The rows come from 5 hidden closed curves, with some noise, and rows from the same curve form a group. Each curve winds through 8 dimensions. The rows are also pushed far along 4 directions, which tell nothing about the answers.
(in the rows, 128 means zero)
Known rows, each followed by its group:
[115 134 122 134 116 140 124 113 147 162 130  98 135 130 147 134 136 126
 105 122 150 135 157] -> (2)
[122 179 129 153 141 138 173 129 104 125  93 111 127  85 107 126  97 118
 131 110  46 115 121] -> (3)
[104 138 131 187 177 167 135 111 130 130 107 142 121  91  38 128 182 109
 124 176 106 169 134] -> (3)
[121 101 137 133 165  95 124 134 121 115 122 135  77 113 119 139 137 167
 120 113 152 133 123] -> (3)
[156 152 130 104 117 119 139 132 116 125 141 125 163 130 164 137  79 144
 115 102 127 119 113] -> (3)
[130 147  83 105 126 118 147 140 140 114 106 117 128 101 129 138 124 105
 118 128  97 138 117] -> (0)
[110 150 114 160 173 154 137  69 104 182 150 105 109 105  94  99 123  65
 131 179 156 165 182] -> (4)
[118 183 123 155 183 124 161  70 163 122  98 174 118  93  72 110 117  48
 116 148  90 163 162] -> (1)
[142 115 149 108  92  86  87 187 139  91 125 108 141 165 126 161 113 166
  82 131 175 121 101] -> (2)
[120  72 163  84 180 119 146  99 109 139 175 148  74 106 116 141 137 147
 136 136 201 205 102] -> (0)
[118 136 134  81 210 127 184 124  81 108 155 122  33 111  86 154 105 134
 128 148 117 193 107] -> (4)
[129  96 163 123 141 106 118 115 152  94 125 162 118 148 118 117 138 125
 153 140 141 128 110] -> (1)
[164 120 112 165  11 105  69 197 181 100  90 118 219 158 209 117 129 174
 114  74 108  15 112] -> (4)
[129 153 140 196  37 152 108 158 171 125  98 121 181 113 119 105 151 114
 113 121  71  90 124] -> (4)
[146 100 119 103 148 101  76 117  69 166 167 108 134 152 180 120 103 166
 134 116 201 112 139] -> (0)
[113  94 148 149 145 133 125 100 158 136 128 171 113 113 111 120 175 127
 137 126 150 147 131] -> (3)
[122 122 139  89 125 104 153 137  88 140 128 123  93 109 135 134  96 121
 146  99 110 122 104] -> (4)
[148 141 101 148 134 120 143 123  66 172 142 110 131 120 188 104  72 140
 160  90 148  59 178] -> (3)
[144 159 127 169  91 168 145 160 192  96  96 142 187 131 109 147 138 131
  91 126  72 105 108] -> (4)
[137 140 129 139 128 103 113 172 169  57  93 169 135 137  72 157 155 139
  93 147 128 144 110] -> (1)
[119 171 141 130 109 155 171 137 112 152 126  92 130 124 119 145  90 114
 110 116  92 125 136] -> (2)
[116 107 146 150 115 155 143 125 171 118 127 161 121 113 109 133 183 142
 130 124 124 152 125] -> (1)
[120 101 144 117  94 113 108 137 138 136 128 113 141 161 141 130 129 120
 137 137 185 115 145] -> (2)
[129 139 142 148 119 150 158 128 129 144 115 115 158 103 134 133 111 137
 125 101  90 106 112] -> (0)
[141 119 126 105 158 104 124 143 171  55 141 151  94 134 116 146 150 159
 100 144 147 178 103] -> (1)
[129 140  88 118 125 128 121 135 132 144 117 103 142 120 145 135 126 123
 106 126 125 121 136] -> (0)
[132 137 158 112 147 131 152 104 118 107 136 148 124 129 112 112 107 111
 166 144 124 156 118] -> (3)
[153 119  88  94  57 135 116 192 108 137 127 101 185 178 196 153 105 155
 136 100 138  51 127] -> (4)
[125 143 165 154 134 134 152 146 133 108 112 118 123 146  99 144 102 137
 116 128 105 108 120] -> (2)
[151 141 163 105  29 107 136 192 137  83 126 131 144 136 154 129  96 148
 127  82  77  95  72] -> (4)
[105 156 129 156 125 166 146  67  76 243 146  86 134 105 174  99  98 101
 142  90 122 102 191] -> (0)
[140 111 167  95  66  96  96 194 129 103 114 121 156 178 139 168 108 170
  96 101 154  97  90] -> (1)
[134 171 105 119 132 123 130 117 117 141 129 110 144 106 136 124 108 115
 108 125 118 150 137] -> (3)
[125 106 141  97 158 125 123  97 137 123 139 160 127 122 104 131 145 111
 134 150 144 183 104] -> (3)
[126 134 110 158 116 161 114 103 117 174 154 121 155 131 127 102 137  89
 134 164 160 137 167] -> (4)
[120 121 131 171 111 136 121 178 175  87  83 129 136 148  91 158 166 152
 106 137 120  95 128] -> (3)
[148 172 106 122 117  91 173 139 166  73  95 137 130  67 139 114  89 104
 119  96  54 126  92] -> (0)
[140 175  99 131  96 145 158 161  74 148 127  95 149 122 149 133  83 125
 136 108  94  85 146] -> (3)
[144 129 101 144 123 143  97 121 117 148 138 103 180 152 160 114 120 131
 133 147 165 100 155] -> (2)
[158 228 109  69 149 107 250 129 112  70 130 131  89 105 174 130  11 109
 154  72  40 121 131] -> (1)
[121 128 128 116 116  92 117 136 183  83  95 132 123 105 114 126 149 120
 113 126 111 151 107] -> (2)
[139 134 111 170 128 137 117 100 167 127 122 159 147 105 138  93 147 111
 133 126 111 116 138] -> (4)
[125  98 110  84 168  87 133 132 134  97 124 126  91 111 122 141 130 135
 127 137 149 163 100] -> (0)
[121 122 146  75 113 126 153 105  36 233 193  65  94 123 195 128  56 134
 131  82 190 136 154] -> (4)
[122 135  78  73 171 126 158 101  67 187 158  84  97  99 162 133  89 106
 133 125 158 152 152] -> (0)
[120 136 127  98 134 143 153  91  39 208 169 102 112 129 169 101  73 102
 181 110 142 112 166] -> (0)
[142 136  96 143 135 184 139 113  41 224 179  86 167 121 177 124  89 142
 141 116 158  93 160] -> (4)
[129 122 165 128 143 115 153 111 152 106 119 174 123 133 118 128 121 121
 143 116 146 138 134] -> (1)
[128 101 151 123 133 142 131 134 112 126 142 109 129 163 132 140 120 150
 149 139 162 116 130] -> (1)
[133 132 151 156  90 151 121 133  75 188 151  79 168 133 178 123 100 175
 135  97 178  94 159] -> (3)
[141 160 125 103 135  95 163 170 150  36  93 143  99 135 105 151 102 132
 130 125  80 126 107] -> (1)
[121 151 119 147 134 162 147 108 125 153 132 144 124  84 109 122 146 114
 116 119  78 153 122] -> (2)
[124 163 114 141 182 162 187 104  88 145 128 133 103  86  87 118 105  90
 153 144  65 142 133] -> (4)
[124 111 151 143 120 142 125 119 177 103 123 174 120 141 116 124 172 132
 130 127 109 134 117] -> (2)
[145 164 142 139  94 108 132 172 123 112 110 101 150 154 130 142  67 130
  89 117 114  83 123] -> (2)
[146 137 133 123 145 107 131 159 140  77 123 139 120 133 116 155 120 166
  97 126 138 144 109] -> (1)
[127 152 125 119 138 113 142 119  86 119 131 144  93 101 105 103 110 100
 164 136  90 143 122] -> (0)
[143 144 110 152 146 120 108 121 119 131 129 146 123 105 120 113 128 132
 107 126 105 126 124] -> (2)
[153 119 128 105 111 114 108 143 124 107 150 154 137 123 143 125 127 145
 119 120 124 138  89] -> (1)
[158 182 142 117 123 105 169 135  99  93 136 113 129 132 166 115  44 140
 143 100 108 105 136] -> (3)
[143 166 115 172  93 168 162 112 164 120 113 156 172 118 143  87 122  80
 168 124  53  78 145] -> (4)
[102 151 142 159 159 154 165  90 138 152 109 123 108 105  90 123 127  89
 121 134  87 144 142] -> (1)
[105 137  99 175 136 176 139 112 130 161 111 140 141 113  91 114 162  78
 154 159 108 119 167] -> (3)
[136 120 121  63 170  93 108 131  92 103 163 153  77 139 115 146 126 137
 117 143 150 183 101] -> (0)
[123 141 118 142 142 120 113  92 149 143 116 150 144 131 114 111 129  78
 120 144 138 133 153] -> (1)
[124  99 161 112  81 132 119 154 122 146 144 122 133 139 142 147 137 163
 115  99 148 128 105] -> (2)
[117 110 141 120 142  99 110 134 105 151 125 116 122 147 126 156 119 157
 108 120 206 127 154] -> (1)
[119 110 135  99 111 120 118 151  75 159 147 105 109 112 127 141 126 144
 128 118 146 145 108] -> (2)
[119 136 133 101 134 128 155 117 118 132 141 128 107 139 113 124  99  78
 148 150 136 147 137] -> (4)
[141 153 138 151 131 122 126 160 145  60  98 149 138 122  78 133 131 135
 118 151  72 130  88] -> (0)
[145 164 131 113 139  77 126 146 136  57 110 132 107 114 117 122 102 145
 117 125 100 146 108] -> (3)
[108 125 137  96 166  99 147 103 100 142 137 115  80  83 105 123 116 104
 139 137 143 186 120] -> (2)
[130 110 140  74 126 125 159 148 148  85 137 163 105 110  95 154 142 121
 121 136 113 191  73] -> (0)
[113  78 110 115 141 140  84 127  86 174 164 129  99 130 124 130 182 153
 139 147 179 151 132] -> (2)
[119 115  97 119  95 129 125 147 110 158 132 105 139  92 141 127 145 120
 134 122 140 134 122] -> (0)

New rows. What belongs after each?
[121 147 137 152 195 156 161  86 133 126 132 138  96 120 109 120 129 134
 126 135  97 146 139] -> (2)
[146 157 145  98 126 136 187 130  98 120 140 102 129 148 166 128  50 131
 154 106  99  98 125] -> (1)
[124  56 141  82  79  61  55 186 177  64 114 129 119 181 140 151 181 171
 125 135 195 125  96] -> (2)
[129  64 153 152 114 105  48 124 178 124 125 137 158 165 139 121 175 156
 109 142 189 115 115] -> (1)
[111 127 130 116 137 125 158 126 110 135 126  90 100 119 126 127 112 114
 147 136 142 138 144] -> (0)
[127 148 118 179 152 183 140  88 121 154 127 121 182 121 103 103 134  84
 155 178 124 132 163] -> (2)
[109 106 121 129 125 137 128 155 139 120 112 136 110 146  95 146 167 122
 140 152 141 127 137] -> (3)
[120 181 149 108 177 137 205  99 126 100 118 148  74 100  72 129  85  71
 138 140  38 169 109] -> (1)
[143  94 157  95  80  68  70 212 145  70 124 115 130 183 117 174 129 186
  77 131 192 126  86] -> (2)
[ 96 130 136 143 132 152 137 101 129 168 124 114 110 127 113 125 149 102
 132 130 123 134 158] -> (0)
[145 159 112 122 133 113 128 139  95 136 140  94 122 154 160 132  68 138
 104 116 132  91 151] -> (2)
[137 152 144 162 126 158 173 127 193  72 107 162 148 131 110 123 139 125
 138 131  81 126 124] -> (1)
[133 177 111 107 154 109 154 110 126 127 120 116 108 110 147 134  80 123
  96  92  77 130 128] -> (0)
[129 144 142 121 145 105 132 144 105 129 135  97  97 135 124 152  88 150
  83 118 148 135 126] -> (2)
[117  74 153  95 136 146 115 115  80 175 182 140  90 156 131 136 147 145
 150 135 197 150 133] -> (2)
[123 106 127 137 135 110 110 143  96 119 137 120 103 107 101 111 149 127
 154 159 159 147 125] -> (0)
[117 184 106 206 126 187 147 108 201 121  90 149 156 109  82 117 170  78
  99 151  42 129 153] -> (2)
[160 131 130 110 104 136 123 150 136  98 152 127 158 156 151 137 111 154
 108 131 123 126  98] -> (1)
[133 148 124 131  81 108 124 161 127 116 128  91 131 121 149 123 108 138
 118 118 137 120 136] -> (0)
[136 115 120 145 156 117 113 130  89 116 139 161 107 105  98 109 149 133
 155 152 144 142 130] -> (3)
[114 157 153 100 143 123 183 119 108 134 120 103  83 117 122 138  79 112
 127 104  80 134 117] -> (1)
[156 179 144  87 146 106 187 113  54 130 171  99 111 127 181 115  15 139
 157  95 130 122 143] -> (3)
[138 119 152  92  39  74 111 193 171  71  99 115 153 174 158 147 107 144
 119 106 137  85 100] -> (2)
[137 171 112 100  95 134 160 124 134 141 133 102 137 127 173 124  80 104
 118  97  77 109 126] -> (1)
[118 138 107  93 200 151 181  79 114 149 171 153  57  97 118 127 132 101
 135 138 121 202 141] -> (4)
[120 114 172 130 124 108 143 114 109 155 131 114 111 138 144 119  90 128
 147 105 151 103 140] -> (2)
[121 163 121 130  95 133 117 140 109 136 119  85 153 121 130 122 123 121
 130 132 116 130 141] -> (3)
[112 134 135 112 126 147 146 110 107 173 137 102 116 131 132 130 109 101
 128 124 116 130 136] -> (1)
[114  88 176 130 123 113 119 121 134 128 129 140 108 149 124 126 131 134
 142 121 170 119 128] -> (2)
[145 169 110 143 146 119 126 124 152 102 120 128 132 119 118 130 111 121
  88 132 102 139 131] -> (2)
[144 130  87  68  71  86 130 202 133  95 106  90 145 128 173 158 101 151
 114  95 109  93  89] -> (0)
[147 143 142 107 119 117 150 147  62 132 163  80  94 128 176 119  58 170
 144  97 118 104 121] -> (4)
[130 102 158  94 105  89 123 142 151 101 127 125  97 146 170 142 123 177
 120  80 131 117 103] -> (2)
[120 131 127 110 143 101 138 107 143 104 117 137 100 119 117 110 122  91
 147 143 120 147 129] -> (2)
[139 137 153 120 143 119 159 114 138  98 135 148 123 148 135 123  94 126
 147 125 138 131 134] -> (3)
[129 146  99 141 129 153 153 139  93 169 135 102 129 136 151 135 102 126
 132 120 146  89 177] -> (3)
[126 137 135 122 180 141 168  68 136 144 135 154 128 119 123 115 106  88
 144 130 129 153 141] -> (3)
[133 123 139  97 114  79 155 155 146  69 112 147  92  78 122 128 120 137
 131 100  86 152  70] -> (0)
[108 131 132 147 151 170 140 118 113 153 127 105 131 115  87 140 157 126
 119 157 129 163 132] -> (2)
[134 120 127 177 157 138  90 121 119 122 121 142 150 128  92 115 155 134
 130 167 136 128 130] -> (0)
[127  84 147  72 121  71 124 154 112 103 142 131  73  99 142 137 130 165
 138 101 155 160  80] -> (0)
[141 148 154  62 121  80 166 157 173  47 128 125  72 133 156 152  84 161
  92  82  77 151  69] -> (1)
[139 100  93  66  73  84  97 204 136  94 113  92 139 152 170 168 129 168
 102 107 149 103  93] -> (0)
[151 126 138 103  72  86  91 193 136  94 119  90 169 160 160 157  99 176
  85 110 160 101 100] -> (2)
[145 109  95  76  86 130 121 180  99 138 139 105 157 172 183 155 108 153
 140 112 156  79 125] -> (4)
[140 129 131 117 122 112 145 162 133  83 117 114 126 158 148 143 108 161
 140 118 139  99 132] -> (1)
[125 112 115 145 173 157 124 114 109 141 124 140 148 132  89 134 150 108
 144 172 146 138 135] -> (3)
[134 180 123 106 111 126 177 112 113 150 133  99 125 135 173 119  53  95
 132  94  97 101 156] -> (2)
[141 142 110  94 148 119 137 124 120 103 137 110 129 125 150 133 111 142
 131 130 118 145 116] -> (2)
[123 115 156 126 101 130 131 127 155 130 126 135 127 126 144 134 140 153
 113  93 119 134 109] -> (2)
[124 144 114 122 106 141 132 128 123 159 136  96 133 153 163 133 111 124
 117 112 132 101 155] -> (2)
[ 95 148 112 189 165 181 174  62 162 174 104 143 120  84 101 101 158  60
 150 140  78 130 174] -> (4)
[128 120 143 112 105 144 143 134 130 144 148 129 138 112 131 146 132 139
 112 111 138 153 106] -> (0)
[122 128 130 118 132 127 147 104 110 150 132 154 114  91 131 115 127 110
 151 108 110 141 122] -> (3)
[131 185 100 142 124 111 148 104 119 143  89  85 159  97 167 103  68  99
 142  93  60  82 150] -> (3)
[138 145 132 132 157  86 143 139 122  84 118 154  81  90 115 125 113 152
 123 106 100 134 109] -> (3)
[113 121 132 113 162 137 121 113 101 165 146 113  99 127 123 150 135 148
 102 121 147 156 129] -> (0)
[120 134 136 132 120 129 133 116 164 120 120 140 128 145 113 122 135  93
 127 145 133 136 142] -> (2)
[115 146 133 166 119 173 145  89 153 176 128 104 152 119 141 112 120  99
 115 119  97 113 149] -> (1)
[135 148  92 173 165 182 129  65  87 203 152 101 187 126 152  91 108  88
 159 163 164 111 196] -> (2)
[117 126 140 228 143 202 126  90 121 191 125 115 185 145 111 107 144 115
 144 159 145  85 185] -> (2)
[117 125 146  86 159 104 131 115 110 133 141 149  97 141  95 148 112 104
 117 143 171 173 129] -> (1)
[122 127 150 190 128 165 106 115 162 142 104 161 182 139  66 132 167  98
 106 166 136 135 135] -> (1)
[122 180 132 168 110 175 183  90 144 182 115 116 171 100 133 115  87  72
 115 105  79 111 155] -> (4)
[121  93 145 168 125 111  88 130 132 138 114 135 123 145 115 112 147 128
 134 142 158  96 143] -> (2)
[128 115 144  91  86 100 116 183 116 103 124 126 110 121 116 155 135 159
 110 108 112 141  74] -> (2)
[116 124 134  74 128 123 139 161  93 138 149  80  85 138 139 169 115 175
 105 109 142 153 108] -> (2)
[122 109 124 138 143 129  97 106 106 176 159 101 138 142 135 124 124 121
 108 155 209 144 162] -> (4)
[131 139 130 121 121 147 145 113 126 150 145 135 121 120 158 122 125 139
 131  94  98 126 125] -> (2)
[157 126 119  99 114  82 134 172  80 107 138 124 104 143 180 132  73 174
 146  86 152  74 129] -> (3)
[125  78 140  55 153  54 126 147  69 124 152 114  40 134 174 143  96 184
 150  82 190 122 117] -> (3)
[126 108 142 113 134 121 129 112 106 133 140 133 107 123 135 112 119 122
 158 124 114 128 108] -> (1)
[124 147 137 140 120 147 153 104 160 141 126 106 134 122 152 123 109 118
 110 107  94 121 129] -> (1)
[125  60 143  15 141  42 132 184 117  53 145 138  31 105 116 166 139 171
 134 120 170 201  45] -> (0)
[129 108 128 114 164 119 143 146 154  72 108 165 108 154  87 151 139 121
 132 156 125 133 109] -> (3)
[131 113 122  99 163 124 156 130  98 122 133 132 109 153 131 144  99 123
 155 137 145 110 134] -> (3)
[124 156 120 184 122 158 148 117 177  88 106 157 117 111  90  89 165  83
 155 160  51 129 140] -> (4)
[128 174 103 179  92 169 136 121 163 153 105 114 177 133 141 115 128  96
 112 120  80  83 165] -> (2)
[157 112 127 108 102 106 107 206 115  57 124 150 140 166 116 153 129 174
 133 138 139 103  92] -> (3)
[110 127 117 158 170 163 151  73 108 163 158 128  82 112 118  85 147  89
 179 163 132 147 175] -> (4)
[140 139 117 157 176 162 140  89  88 179 161 102 146 121 154 120 101 144
 124 130 175 129 169] -> (1)
[133  79 113 108  47 142  64 155 105 205 162  56 184 191 226 136 127 175
 122 103 218  64 154] -> (1)
[141 138 116  83 105  88 151 137  97 141 148  97 110  84 187 121  72 138
 127  77 131 128 114] -> (0)
[131 143 143 171 124 142 145 121 150 127 111 174 156  97 109 126 139 132
 124 108 114 127 137] -> (1)
[145 144 105 141 131 103 102 112 170  97 115 154 146 123 136 103 131 107
 116 133 106 123 125] -> (1)
[116 117 176 107 124  96 152 125 134 121 126 121  95 119 141 135  99 147
 122  88 132 134 107] -> (2)
[156 187 145  88 120 114 194 142 108 105 126  93 123 121 197 140  31 174
 119  47  46  90  98] -> (2)
[133 175 110 114 108  97 154 123 137 119 100  99 138  92 169 111  77 108
 128  87  69 105 126] -> (2)
[147 141 119 123 127  96 105 149 114 108 131 140 112 118 136 127 112 155
 102 109 102 120 102] -> (2)
[104  67 153  80 164 124 111 103  80 150 175 150  64 147 102 128 159 122
 172 163 198 185 132] -> (0)
[126 136 153 101 113 112 166 115 107 146 132 121 116 108 170 123  81 136
 149  70 109 110 124] -> (3)
[119 142 160 138  79 127 145 149 143 117 104 100 142 144 143 130 115 145
 138 100 113 100 132] -> (3)
[117 125 137  98 134 105 134 131 110 134 130  96 105 150 125 137  92 104
 129 141 164 128 139] -> (4)
[130 172 150  49 118  79 195 124 101 129 139  82  89 111 175 140  23 115
 117  70 112 143 115] -> (2)
[151 131 121 137 118 128 124 174 128  70 111 160 153 147  94 138 131 136
 135 155 109 110 102] -> (3)
